There are 5 ways to turn a row about zero (a turn may also mirror it). The second row of each pair is the first, turned, with some noise. The first 45 pairs use one turn. New pairs use 2 turns, one after the other, and a turn may come again.
Some pairs, each with its turns in order after it:
[-34  22 -19   6   8  14  33  31]
[ -4   4 -29  22  37  -1   2  41]
Viza

[ 32  24  29 -17   8  -8  -1  22]
[-33 -25  13   1  -3   5 -37   7]
Mizep

[-32  -1 -23  25 -32  27 -12  -3]
[  4   6 -29   3  -2 -22  50   5]
Mizep

[ 19  38   6  35 -32 -18 -30 -35]
[-43  27  35  19 -16 -27   6 -35]
Viza

[ 20 -20  36 -34  35   9 -11  -8]
[-17 -45 -27  14  26 -13 -23  -7]
gimok

[-18 -35  15 -24  12 -38   3  19]
[ 28   4 -47   6  14   2  -8 -29]
gimok

[-21  -9  -1 -31   9   7 -10  20]
[  3  14 -26  -9  14   2 -29   9]
gimok

[ 22  -3  14  36 -26   1   8  38]
[-27   7 -26  -2  -9   8  -6  49]
Mizep

[-3 -3 -1 24 21 -3 27  2]
[  3 -32   2  19  -2 -12 -17   5]
lezi

[ 15   3  25   9 -29  10  -2 -28]
[ -1  -1  -5  45   2 -16  -5  14]
Mizep

[ 30 -29  11  34  11   3  16 -18]
[-26 -16  12  26 -11  -3  15 -39]
gimok

[ -2  11  23  -9 -35  22  36  -7]
[-29  -8  47   8  -2 -21   1  12]
nog

[  3  23   3 -29  16 -33  25   3]
[  4 -26  41  -8  -1  33 -10  -1]
Mizep

[ 33  26 -30  -4  32  31  17  31]
[-20   9  25  -6 -15 -58 -34   7]
gimok

[ 31   5 -28   9  -2   2  -1  -1]
[ 13 -16 -23 -11  24   2 -13   9]
Mizep

[-23 -37 -20  -9  -6   1 -13 -16]
[ 19  31 -14   5   6   4  21 -27]
Mizep

[ 7 23 -5 11  5 -8 -8 28]
[  7   6   2 -29  -9 -26   5  -2]
gimok

[-11 -16 -34   4 -29 -12   9 -22]
[ 10  28  -1  31 -17  23  17  11]
gimok

[ 26  -1  -8   0  -5 -28 -14  16]
[ 12  -3  -1 -16  -9  35  -5  18]
lezi

[ -5 -13  37  26 -34 -38 -26  16]
[-31  24 -33 -10  37 -40 -13  -8]
nog

[-31   7 -16  32 -37 -12 -20  33]
[-14  -6 -40  -8 -31  14  44  17]
Mizep

[-18  22 -36 -17 -20 -13  24  18]
[-10   8   5  -8  51  -4  16  24]
Viza

[-12  18 -34 -20  -2 -28   2  10]
[-13   9   7 -23  24  -2  31  23]
Viza

[  7  -9   3 -23  11   4  -2   1]
[  8   8   2   7 -12  -2  20   2]
lezi

[ 29  35 -31 -10   1 -14 -30  26]
[-11  17  25  -8 -19  57 -11   4]
lezi

[-13  -1 -12   3  26 -36  24 -26]
[-21 -28 -25  28   3   2   7  27]
lezi

[ 37  -6  -7   2  35  14 -19 -18]
[ 14  21  16 -11 -47   1 -16  12]
Viza

[ 11 -32 -18  -4   9  29 -31  24]
[45 34 14 12 -3  7 -8  1]
lezi

[ 18  23 -17 -29 -23  -5  35   2]
[-17 -24  19  -7  15  27  36 -17]
lezi

[ 10 -14 -13 -30 -11  19   2 -27]
[  1 -15  23 -30   4  -2 -31   4]
Viza

[ 25 -22  13  24 -12  17  17 -18]
[ 29  -6  18  21  -8  -9 -25 -22]
Viza

[-17  18  30  -8  31  -5  14 -13]
[  4 -23  10  -7  28  19 -20  24]
nog

[-20  38  25 -14 -21   9  36  21]
[-18 -37  30  29  20 -25  -5  13]
nog

[  1  -5  -8  21   3 -23   5  12]
[ -5  -9 -12  -8   9  -1  -2 -28]
nog

[-34  -8   5   0 -35  37 -30  28]
[-44  15 -29   5  -8 -19  42 -15]
Mizep

[ 27 -28  14 -22 -28 -24 -10 -13]
[-44  26 -22 -12 -12  -1   9  15]
nog

[ -6   7 -36 -35   0 -35  28  22]
[ 47  33 -14  18 -12 -29 -14  11]
gimok

[-20  38  27  13   6  15  12 -24]
[  8  -4  39  13  27   3 -35  13]
nog

[-13   4 -20  -9 -34  -7 -19 -31]
[-14  42   6  30   1  14  12  -4]
nog

[-15  14 -34   3  29  -5 -18   2]
[  2   3 -11 -17 -42   0 -22  14]
gimok

[-21 -20 -36  16 -10   4  38 -37]
[ -5 -20  -8  31  57 -13   5  11]
lezi

[  5  10  16  20 -33 -27 -37 -16]
[-19  17 -19 -49   9   6 -24  19]
lezi

[ -3  16  24 -20  28  -5 -30   4]
[-24   4 -15 -13 -34  30   7   3]
Viza

[ 21  -5 -19  -5  -9 -13   0 -12]
[  9   8  31 -14   2  -8   6  -4]
Viza

[ 35  27  30 -15   4  37  -5  -4]
[  2  -3  17   4 -30 -15 -34  42]
nog

New pairs. What belongs after each?
[-11   2 -29 -35 -10 -14  -2 -29]
[-10 -23  13  41   2  -6 -12 -25]
lezi lezi

[-22 -28 -24 -29  18 -15 -30  16]
[ 10  -4   0  15   5  34  49 -12]
Viza lezi

[ 26 -22 -24  -5  23  21   2  -1]
[ 15 -26  20 -23 -20 -11 -20   0]
lezi lezi

[-17  21  18   3 -32 -36  -1  11]
[ -4  14 -20  21  -6  21 -29  34]
lezi gimok

[-20 -15 -32  21 -11   1  15 -15]
[  2 -30  32   6  -3  16  13   3]
Mizep lezi

[-23   8 -36 -22 -22  36  22  -2]
[  2 -42  32   6 -26  17 -20 -20]
lezi gimok

[ 27   5   3  18  12  25 -17  23]
[  0   4 -26   9   2 -16  38  17]
nog gimok

[-13  25  29  34 -29   6  13  -3]
[-16 -20  -9  -5  19 -35  11 -34]
Mizep nog

[-23 -29   7  37   6  16 -23 -16]
[ 13  19 -20  17 -25   6  43   5]
Viza gimok

[ 10 -14  32  13  27 -25  12  -1]
[ 17 -25  28 -11 -19 -25  -7  -5]
gimok Viza

[ 26  11 -13  36 -37 -25 -10 -28]
[ 44  -7  30   8  17  26 -30  13]
Mizep lezi

[ 33 -13   6  18  26  20  28 -20]
[-12  33  -6 -14 -27  27  31  -8]
Mizep Viza

[-27  -3 -20  30  28 -25  21  -9]
[ -3 -12 -24  52  20 -13   1   9]
gimok Mizep

[-15 -12   0  31  25  36  14 -33]
[ -3   8 -54   6 -28  31  -5  12]
Viza Mizep

[  2  -8   5  16 -27  27 -27  22]
[ -8  -2  -6  -3  28 -30  25  29]
Mizep Viza

[ 36   2 -38  38  -3 -10  25  -7]
[ -9 -18   1  23  10  47  20  34]
nog gimok

[-16  22 -24 -24 -25 -38 -20  26]
[ 24   7  11  23  44 -33  24 -13]
Mizep lezi

[-27  17 -23 -24 -17 -12  23  -1]
[-17  -9   9 -24   3 -43  18   1]
gimok gimok

[-19  14  -7 -28  30  -4  -7   6]
[-19  18  13  -8   7  15   5  33]
Mizep nog

[ 14  37  32  33  -8  -1   1 -10]
[-12  21 -34  -4 -27  27   6  16]
Mizep Mizep

[-31  16 -32 -20  11  11  -5  23]
[ 15  29 -15 -17  -8 -21 -38   8]
Viza gimok

[-31 -12  13  12  26  29 -32 -28]
[-15  31 -24  23   5 -10  39 -25]
Viza nog

[  1  31 -16 -37  30  25 -25  18]
[ -5  18 -42  18   2 -21  37  26]
Mizep lezi

[-23   5  10  -6  23  17 -35  13]
[  1 -12 -16  -9  16  14  43 -15]
Viza Mizep

[11 11 38 28 27 14 -3 -2]
[-12 -14 -45 -14   8 -19   6  15]
nog gimok

[ 28  36  35  18  -2  25 -26  23]
[  5  21 -22 -34 -13  45 -27  22]
nog lezi

[-22  25  13  16  30  -8 -32 -29]
[  5  -5 -18 -46  28   9  11  29]
Mizep lezi

[ 13  30 -31 -37 -31   9 -22 -18]
[  6 -47 -22   4   0 -45   8 -22]
gimok nog

[ 15  27  28 -13  33 -28  -8  32]
[ 27  17 -38 -11 -13  -1  38 -22]
nog nog

[ 36 -36  10 -19  28  13   8  32]
[-17   2  22  27  26 -34  42 -12]
lezi gimok

[ 14 -12  -2   7   9 -29  -6  19]
[  7   1  30  17  16  13 -13   8]
Viza Viza

[-36  34  25 -14 -35  28  15 -30]
[-50  24  11 -24  -2 -34 -39   0]
gimok Mizep

[-15   3  36 -13  16   1 -16 -19]
[ -1  28  16   3   9 -14  34  -3]
Viza nog

[-21   8   9  -9   5 -13 -31  25]
[ 10  -5  14 -12  25   3  32  -6]
Viza Mizep

[ -3  25 -10 -11 -29 -24  31 -34]
[-34  -5  18   8  12 -13  -3 -53]
Mizep gimok

[ 33  27  14 -33   5  37 -15 -26]
[-15  28   1 -46  32 -15  30   0]
nog gimok

[-35  -2  30  22  -1  38 -22  -1]
[ 30 -26 -19 -12 -27   6  32  25]
lezi gimok

[  4  16 -33  -8 -35  12 -28   7]
[ -4  21   0  31 -30  12 -28 -12]
Mizep gimok

[  5 -12  -2 -19   5  -5 -11   7]
[ -6 -11   5  -1  -5  15  -8  18]
Mizep gimok

[  6   6  31  16 -16   6 -15 -23]
[-16 -32   2  -3 -28  -3  -2 -16]
nog Mizep

[ 38 -16 -25  19   2   4  33  24]
[  7  45  23  21 -24  29  -4  -3]
Viza Viza

[  6  26  -5 -35   2  32  17  31]
[  1  27  43  -9 -22  -1   6 -28]
Mizep Mizep

[ 19  -8  27   6   4 -13  22   5]
[ 34  12  10  10  -4  -1 -19   6]
gimok Mizep

[-30  -2 -24  -5 -20  37 -29 -17]
[-17 -24  15   0  -9 -16 -53 -14]
nog nog

[-21 -23 -37  28  26  -2 -26  34]
[-55   1  18 -28  32 -14 -11   5]
gimok Viza

[28 32  3 -2 31 36  1 19]
[-21  14 -47  25   3  25 -20   0]
nog Mizep

[-21  21  -9  28   7  17 -20  31]
[-20 -25  -7 -27  -9  26  19  27]
lezi gimok

[-13  14  -7  23  12 -14 -11 -35]
[  8   4 -21  20  15  22 -23  21]
Mizep Mizep

[27 -2 34 20 19 -6 16  1]
[ -3   0 -48  -3  15   7  -8  20]
nog gimok

[ 37   3 -22  -6  -3 -10  -4  23]
[-32  -5  13   1  33  -9 -10   0]
lezi gimok

[-24 -16   2   6 -35 -27 -34 -28]
[ 30 -27  17  32  13  24 -31 -13]
nog nog

[-23   5  37 -15  -9 -35  34 -18]
[ 44 -40 -21  20  -8 -15 -17   0]
Viza Viza

[-15  20 -11 -30  18   1   9 -29]
[ 27   3  29  -1  -6 -27 -18 -20]
nog lezi

[-34  13  14 -32  37  24 -32 -10]
[ 37  19 -36   5 -19 -14  40  19]
gimok nog

[  4 -32  22  -7  33  20  33 -37]
[-35  -3   7 -35 -52   0 -15  21]
Mizep lezi

[ -9   0 -27  17  -2   9  16  33]
[ -5 -40   9  22 -11  -1   2  -4]
gimok Mizep

[-36  37 -26   8  -4 -27 -19  16]
[ 50   2 -21 -19  -4 -28 -21  17]
nog Mizep

[-26 -19  24  -2 -26   0 -20  19]
[ 10 -13   5   4  -3 -11  47  21]
Mizep Mizep

[ 10 -21  34  -6   8  19  31  18]
[-15  10 -12  15 -17 -26 -13  40]
gimok lezi

[  3 -31  18 -12 -11  36 -21 -19]
[-18  -5 -37  13  -1  19  21  29]
Viza gimok

[-15  -8  17  21  31   8 -37 -16]
[  8  -4 -27  23   7  28  36   9]
Viza Mizep

[-28  31  21 -19  17 -32  11   8]
[ 21 -20 -34  19  30 -11 -20  23]
Viza Viza

[  6 -14   8  13  28  11  16  32]
[ 24 -17  19 -37   1  15   6 -12]
nog Viza

[-26 -37  -9  -8 -16 -29  36  25]
[-15 -11  46   3 -11 -19  14 -45]
Mizep lezi

[ 21 -11  35  -1   8 -15  -6  20]
[ 38  11  14  -4  11  13  -7 -15]
gimok Mizep

[ 10  19   1  -3  26  21 -15  11]
[ 25   8  13 -24   3  20  -5  10]
nog lezi

